The same things were measured in two ways. Each way mixes the same 11 hidden numbers, adds some noise and spreads widely along 6 directions of its own, which tell nothing about the thing.
(in the rows, 128 means zero)
Some things both ways: the first way, then the second way.
[106 149 130 114 111  94 101 131 157 213 137 136  91 125 133 112  92 124
 133 147 149]
[187 170 152 108 137 199  93 143 143 151 139 105  90 172 152 120 107 157
 178 193 137 107 132 166 185]

[137 165  99 111 146 133 166 125 158 124 121 209 136 136 146 125 124 145
  61 175 145]
[142 114 119 138 140 128  96 156 156 116  73 136  93 134 133 182 144 158
 122  82 120 150 135 224 147]

[ 98 137 125 154 139 154 143 169  93 133 102 115 130 150 125 129 174 105
 122 111 134]
[153 126 105  97 112 108 133 128 129 119 112 110 183 137 127 148 137  75
 135 129 124 148 101 112  69]

[153 105  92 137 185 123 181 110 128 135 119 185 113 101 146 155 104  95
 114 162 112]
[ 63 137  80  93 135  79 111 183 108  93 106 132 175 102  84 144 127  85
 131   7 152 128 169  74 130]

[131 117  94 119 155 124 138 140 137 145 134 118 122 148 137 131 133  93
 122 125  79]
[130 120 140 121 150 124 121 153 160 142 103 160 117 117 125 167 117 111
 136  45  91 147 151 146 102]

[106 130 119 134 136 127 133 113 144 128 166  94 120 128 137 132 127 158
 121 129  98]
[151 135 201  97 166 142 134 108 162 132 109 118 102 152 139 109 138 119
 197 164 128 110 135 129  74]

[137  97 169 137 178 173 104 148 103  50 146  94 143 110  95 145 167 124
 134 122  73]
[116  99 106  73  86  91 119 129 148  99 165  85 175 107  60 131 184 139
 177 103 129 152 132  90  76]

[139 154 124  66  86  81  81 132 155 148 117 178  90  96 128  80  76  64
  98 180 121]
[ 82 126 105 126 112  73 101 145  99 110  85 152 154 113 111 186 147 141
 106  48 171 141  99 165 139]

[174 102 103  87 123 143  86 154 117 127 144 127  86 118 103 145 132  81
 139 100  37]
[136 133  46 152  96 132 104 155 137 138 130 145 155 129  79 188 154 158
 139  64  99 142 154 159 105]

[118 163 166 110 156 123  91 139 154 126 148 191 142 139 123 114 109  74
 101 174 152]
[143  70 176  72 166 110 104 127 200 105 110  99  69 145 108 103 151 169
 175 130 110 132 153 152 126]

[115  87 121 154 144 162 157 131 130  43 156 121 117 122 127 110 143  73
 116 151  80]
[110 117  97 150  70 119 116 141 125 166 157 126  74 100 114 137 139 119
 135 107 112 105 186 115 200]

[148  76 122 115 192 175 137 121  62 148 118 128 113 135 152 189 146 191
 192  85  86]
[102 128 119  90 103 116 120 137  98 115 117  90 174 108  94 110 122  77
 174  73 152 176 125  76 104]

[111  95 147 101 157 164 110 104 122 121 155 133 110 128 148 135 116 133
 150 130  84]
[110 107 188  77 174  99 127 106 147 117  97 103 128 152 118  70 132 135
 171 150 152 133 101  82  85]

[127  95  98 178 144 119 155 120 163 228 103 181 103 149 161 166 118 175
 130 137 191]
[130 139 158 167 125 166 132 124 166 161  71 116  79 134 159 114 109 124
 138 218 123 145 110 172 137]

[118 111 124 162 177  95 141 134 129 129 151 138 141 122 175 176 124 151
 116 161 133]
[ 98  75 200  93 141  89 128  93 153 135 106 118  89 114 128 105 160 111
 169 132 140 144 106 113  90]

[116 124 112 137 122 141 129 141  97 128 150 125  91 137 118 128 137 117
 152 131 104]
[117 150 102 150 122 112 126 168 122 114  92 140 147 112 113 180 107  77
 134  78 144 103 149 165 127]

[170 117  90  95 120 137 161 127 164 125 140 139 121 102 155 133 113 161
  81 126  90]
[154 125 157 139  73 106 128 113 109 154 156 110  85 129 129 124 102 108
 124 228 131 120 104  92 208]

[118 157  83 108 125  84 120 117 145 150 176 119 115 124 161 114  81  80
 114 151  75]
[115 144 143 139 129 142 115 160 125 148  90 154 103 113 149 163  91  74
 137  82 136 123 137 164 169]

[100 127 108 155  86 145 103 165 116 150 107 126  86 151 118 120 168 129
 134 125 120]
[131  92 153 103 123  93 124  99 147 138 119 136  93 126 112 155 165  99
 156 137 114 134 132 121  55]

[119  97 160 123 127 138 138 124 106  92 124 148 106 102 113 112 125  64
 132 142 143]
[ 77  75 124 110  47  73 137  85 103 157 136 102 124 110 121  67 162 129
 149 119 131 116 145  58 180]

[109 120 129 153 150 146 164 147 144 146 111 153 117 166 103 120 148  95
  94 145 163]
[132 129 160 129 157  99 152 151 179 107  66 146 135 130 121 154  63  64
 122 165 113 107 120 146  96]

[ 80  94 152 132 135  91 101 160 136 154 156 112  93 164 137 120 122  73
 124 176 136]
[132 126 138 126 134  89 116 145 133 122 106 135 149 141 106 147  56 120
 109 155 165 107  63 149 163]

[109 150  71 137 126  95 109 151 175 175 149 163 109 134 199 160 121 134
  85 169  95]
[163 120 114 134  91 148  91 121 127 176 156  98  78 140 145 135 130 147
 123 208 155 127  76 170 190]

[129 120  82 134 113 145 163 108 135 147 109 151 104 166 118 130 159 203
 124 119 125]
[140 158 161 141 144 112 133 135 131 106  53 140 124 125 120 180  92  88
 147 100 130 139 151 182  62]

[128  85 168 117 176 133 129 133 111  15 169 115 153 108 135 124 132  85
  86 167  87]
[173 138 161 131 118 159 110  99 124 158 123 114  66 157 142 138 126 116
 178 209 141 107 126 163 133]

[114 153 105 113 127 116 126 143  91 145 158 117 114 141 153 115 112  83
 151 120 101]
[ 80  43 154 102  88  55 137  98 136 145  87 146 125 112 132 105 140 113
 109  96 105 170  92  84 152]

[151  89 150 109 154 107 122 136 128 100 121 161 120 121 120 140 126  92
 101 161 126]
[142 153 171 158 146 105 139 110 136 133  63 141 118 138 148 161 105 118
 131 154 145 101 112 199  69]

[ 49 118 170 202 141  99 121 157  85 103 149  98 105 123 139 105 135  69
 148 190 166]
[142 184 126 147 150 170 109 143 120 143  90 139 120 145 176 175 147 106
 149 147 179  82 111 212 112]

Other things, the second way, with their names:
z_111: [109 194  90 176 153 148 133 186 143 125  77 140 150 113 114 177  76  60
 122 152 156 103 127 167  86]
z_674: [145  53 120 149  53 128 107 110 116 163 154  74  41 113 100 110 131  90
 180 143 121 146 160 136 225]
z_532: [112  87 206 128 149 126 149 137 202 136 100 129  57  90 144 125 139  56
 169 146  96 135 149 134 111]
z_320: [134 126 144 131 133 149 113 156 164 124 113 128  98 118  87 151 115 139
 170 100  97 166 162 146 130]
z_877: [ 91 113 146 180  83 133 137 141 139 164  92 145  77  83 144 155 109  56
 130 158 125 139 117 151 181]
z_999: [132 160  87 164  56  83 144 132  74 108 131  76 178  98 101 163 148  68
 123 160 166 149 108 101 110]
z_421: [122  55 133 117  93 119 106 126 154 146 141 115  62 126  81 115 122 114
 154 176  95 176 118  80 187]
z_974: [153  94 191  71 162 121 108 101 145 127 146  90  82 163 122  88 174 147
 194 165 136 139 120  86 115]
z_85: [120 117  87 118 140  88 127 138 113  86  95 118 187 158  93 146 165 100
 155 114 158 119 109 104  95]
z_83: [135 171 109 139 140  87 157 147 129  98  71 118 195 138 101 138  49  66
 123 148 142  88 138 122  66]
z_298: [139  72 132 116 142  92 134 127 150 101  88  98 158 136 108 113 166 150
 160  37 103 181 139 135  96]
z_561: [ 84 104 177 110 121  88 135 123 135 117  80 125 126 103 128 118 135  94
 135 118 137 177 100  94 115]
z_689: [100 181  98 157  94 136 125 148  86 123  94 102 163 119 123 141 122  88
 137 173 181 138 101 117 139]
z_52: [142 162 144 146 130 110 141 154 150 114 106 122 113 113 111 159  87  97
 136 147 121 103 165 146 119]
z_808: [166 119 135 116  96 105 131  86 125 130 112  97 131 166 118 114 137 140
 149 215 126 126 111 115  96]
z_897: [152  81 150 127 167 148 124 127 180 146 117 152  83 147 113 157 156  70
 199 129  96 126 136 141  69]
z_514: [ 94  99 182 107 160  85 135 115 135 133 116 137  73 127 107 111 130  57
 168 160 135 107 144  49 100]
z_455: [171 121 129 160 198  62 110 149 121  82  80 132  93 156  90 212 142 122
 108 100 140 137 127 177  73]
z_882: [136 106 176 105 176 105 126 125 153 125 118 129  97 143 118 124 162 134
 165  93 111 140 152 101  88]
z_905: [106 107 215 128 148 112 151 123 169 154  86 160  60  95 163 140 109  31
 153 141 111 104 144 132 111]
z_17: [134 140 188 102 134 130 135 126 148 115  78 130 123 121 146 147 126  82
 171 119 127 138 139 156  84]
z_316: [134 139  95 149  63 172 111 143 128 171 105 130 148 112 162 162 128 108
 129 117 125 163  92 195 159]
z_244: [193 201 115 112  98 154  93 119  97 126 122 109 162 186 132 163 115 196
 141 199 169 112  93 190 139]
z_647: [117 175 136 136 181 121 142 163 128 119  94 120 133 117 128 141 109  37
 153 111 152  97 160 114  64]
z_955: [148 112 166 151  64 118 141  92 133 157  89 112 102 130 170 122  88  93
 134 230 147  90  88 191 185]
z_325: [ 86  94 112 127 101 117 122 140 156 124  99 152 132 104  71 167 138  93
 167 100 113 157 128 128  98]
z_55: [125  70 159  97 110 110 133  86 143 165 137 110  95 139 114  78 131  86
 181 167 109 127 131  62 115]
z_507: [ 79 104  74 104  64 146  81 152 124 163 131 140 137 102 103 144 137 135
 127  86 131 194  90 117 183]
z_383: [154 151  80 149  87 145 104 130 112 146 101 112 131 161 131 145 124 153
 116 190 136 141 106 156 161]
z_239: [189 166 126 180 102 187 121 125 120 155  70 121 123 167 166 158  87 115
 143 205 130 139  97 213 153]
z_490: [134  98 204 113 152  78 141  99 162 131  87 144  78 137 137 119 126 139
 157  90 100  95 181 145 109]
z_114: [108 101  86 110 121 116 100 135 164 135  93 171 150 144 114 163 167 196
 134  35 108 115 144 189 120]
z_666: [188 128  81 137  94 164 102 135 122 132 139  68 113 151 114 145 160 108
 168 193 132 153 122 153 133]
z_216: [127  84 127 108  96 130  83 109 108 134 121  90  89 135 110 123 178 153
 189  89 156 161 133 165 155]
z_215: [193 182 100 142  91 140 122 101 118 149 102 144 158 183 121 170 101 171
 148 159 113  88 147 188  84]
z_113: [114 138  77 124 126  79 131 162 106  91 132 103 178 117  70 149 148  92
 142  82 146 130 150  75  94]
z_871: [170 178  92 120 141 142  82 160 114 108 107 103 165 175 103 162  89 175
 118 174 180 134  67 181 149]
z_235: [144 155  94 154 133 123 123 165 126 116  87 134 153 130 122 189 102  75
 111 135 142 132 106 166 116]
z_224: [161 174 154 131 146 117 153 119 140 119  67 134 156 155 139 135  99 126
 143 127 108 108 162 147  56]
z_140: [110 131 149 130  70  97 139  92  94 149  82 139 140 116 152 152 109  54
 132 164 161 114  89 142 108]
z_730: [134 125  78  96 112 156  91 159 138 120 138 121 143 155 106 140 175 151
 172 117 125 131 140 119 171]
z_401: [128  87 127 123  71 111 134 109 144 150 129 146 129 123  99 153 117  67
 160 182 112 120 100 110 123]
z_94: [162 188  84 126 105 169  81 150  86 150 135 103 116 148 140 163 109 127
 146 137 181  94 134 191 166]
z_949: [ 95 181 140 143 140 101 152 173 144  97  82 139 142  96 109 162 109  79
 124 123 121 126 166  97  94]
z_473: [108 144  85  83 141 123 107 174 131  92 139 123 167 142  68 141 174 145
 168  68 112 159 172  44 114]
z_299: [185 162 114 150 113 119 138 113 104 115  92  87 132 159 127 140 142 117
 151 159 124 124 172 145  81]
z_405: [194 120 133 122 120 156 106 129 136 131 122  67  82 156 135 115 136 133
 169 153 117 150 159 163 152]

Some of these things the first way, each followed by its name:
[104 141  79 149  85  51 128 116 159  55 209  40 117 144  83  95 141  77
  94 146  36] : z_215
[117  74 146 142 115 159 171 133 177 171  47 175  93 142  87 112 154 149
  61 146 209] : z_325
[157  79 144 165  94 124 140 160 137 144  69 151 121 111 124 138 154 165
 118 112 203] : z_999
[100 116 130 160 119  77 167 133 148 109  86 145 129 119 120 106 137  93
  50 185 188] : z_140
[127 164  93 154 153  96 161 116 126 150 145 116 143 124 133 138 125 173
 126 130 130] : z_17
[136 155 138 119 129 114  99 150 118 142 150 157 148 152 147 129 123 112
 137 118 145] : z_405
[104 124 129 166 142 110 141 152 130 149 119 134 117 134 137 122 124  79
 115 154 158] : z_905
[ 93 116 187 154 106 101 146 156 129  88 140 121 130 109 117  86 113  52
  81 168 208] : z_85
[ 92 108 150 177 103  88  98 184 107 149 167 125 118 179 163 145 142 122
 150 135 193] : z_674
[110 114 102 155 100 146 153 127 162  87 148 104 120 128 125 106 149 129
 100 121 101] : z_113
[147 111 126 180 120  92 157 141 109  97 134 131 149 134 120 141 149 128
 134 119 176] : z_299
[188  99 105 146 153 136 150 112 131 144 121 142 115  97 106 130 102 125
 153 105 111] : z_949
[113 117 166 116 149 124 100 136  97  98 149 155 129 123 155 135 125 136
 130 163 140] : z_216
[129  74 111 141 163 161 161 130 109  93 137 136 108 163  98 153 165 102
 128 118  94] : z_83
[105 172  77 147 124  76 153 134 156 184 146 151  83 133 111 134 115  99
 105 177 128] : z_114
[117 140  49 175 146 135 187 144 128 149 155 128 117 156 171 166 149 179
 114 127 100] : z_235
[123 109 138 100 151 107 104 129 152 141 138 148 109 135 148 126 107 113
 103 172 111] : z_871
[104 138  77 169  93 105 135 171 132 194 147  83  82 153 122 144 151 147
 114 117 127] : z_401
[167 112 107 123 133 129 137 125 164 133 125 161 112 128 104 133 127 126
 104 125 111] : z_52
[ 93 101 142 131 143 143 114 142 100 128  98 172  86 132 132 123 144 100
 131 178 129] : z_94
[136 170 127 115 126  64 101 143 134 145 202  96 158 143 153 139 105 108
 141 106 123] : z_298
[116  59 174 151 143 136 137 115 126  79 120 128 131  99 135 102 115  98
 118 152 154] : z_689
[142 135 108 117 166 115 134 149 112 196 100 154 118 122 151 163 123 128
 122 127 131] : z_316
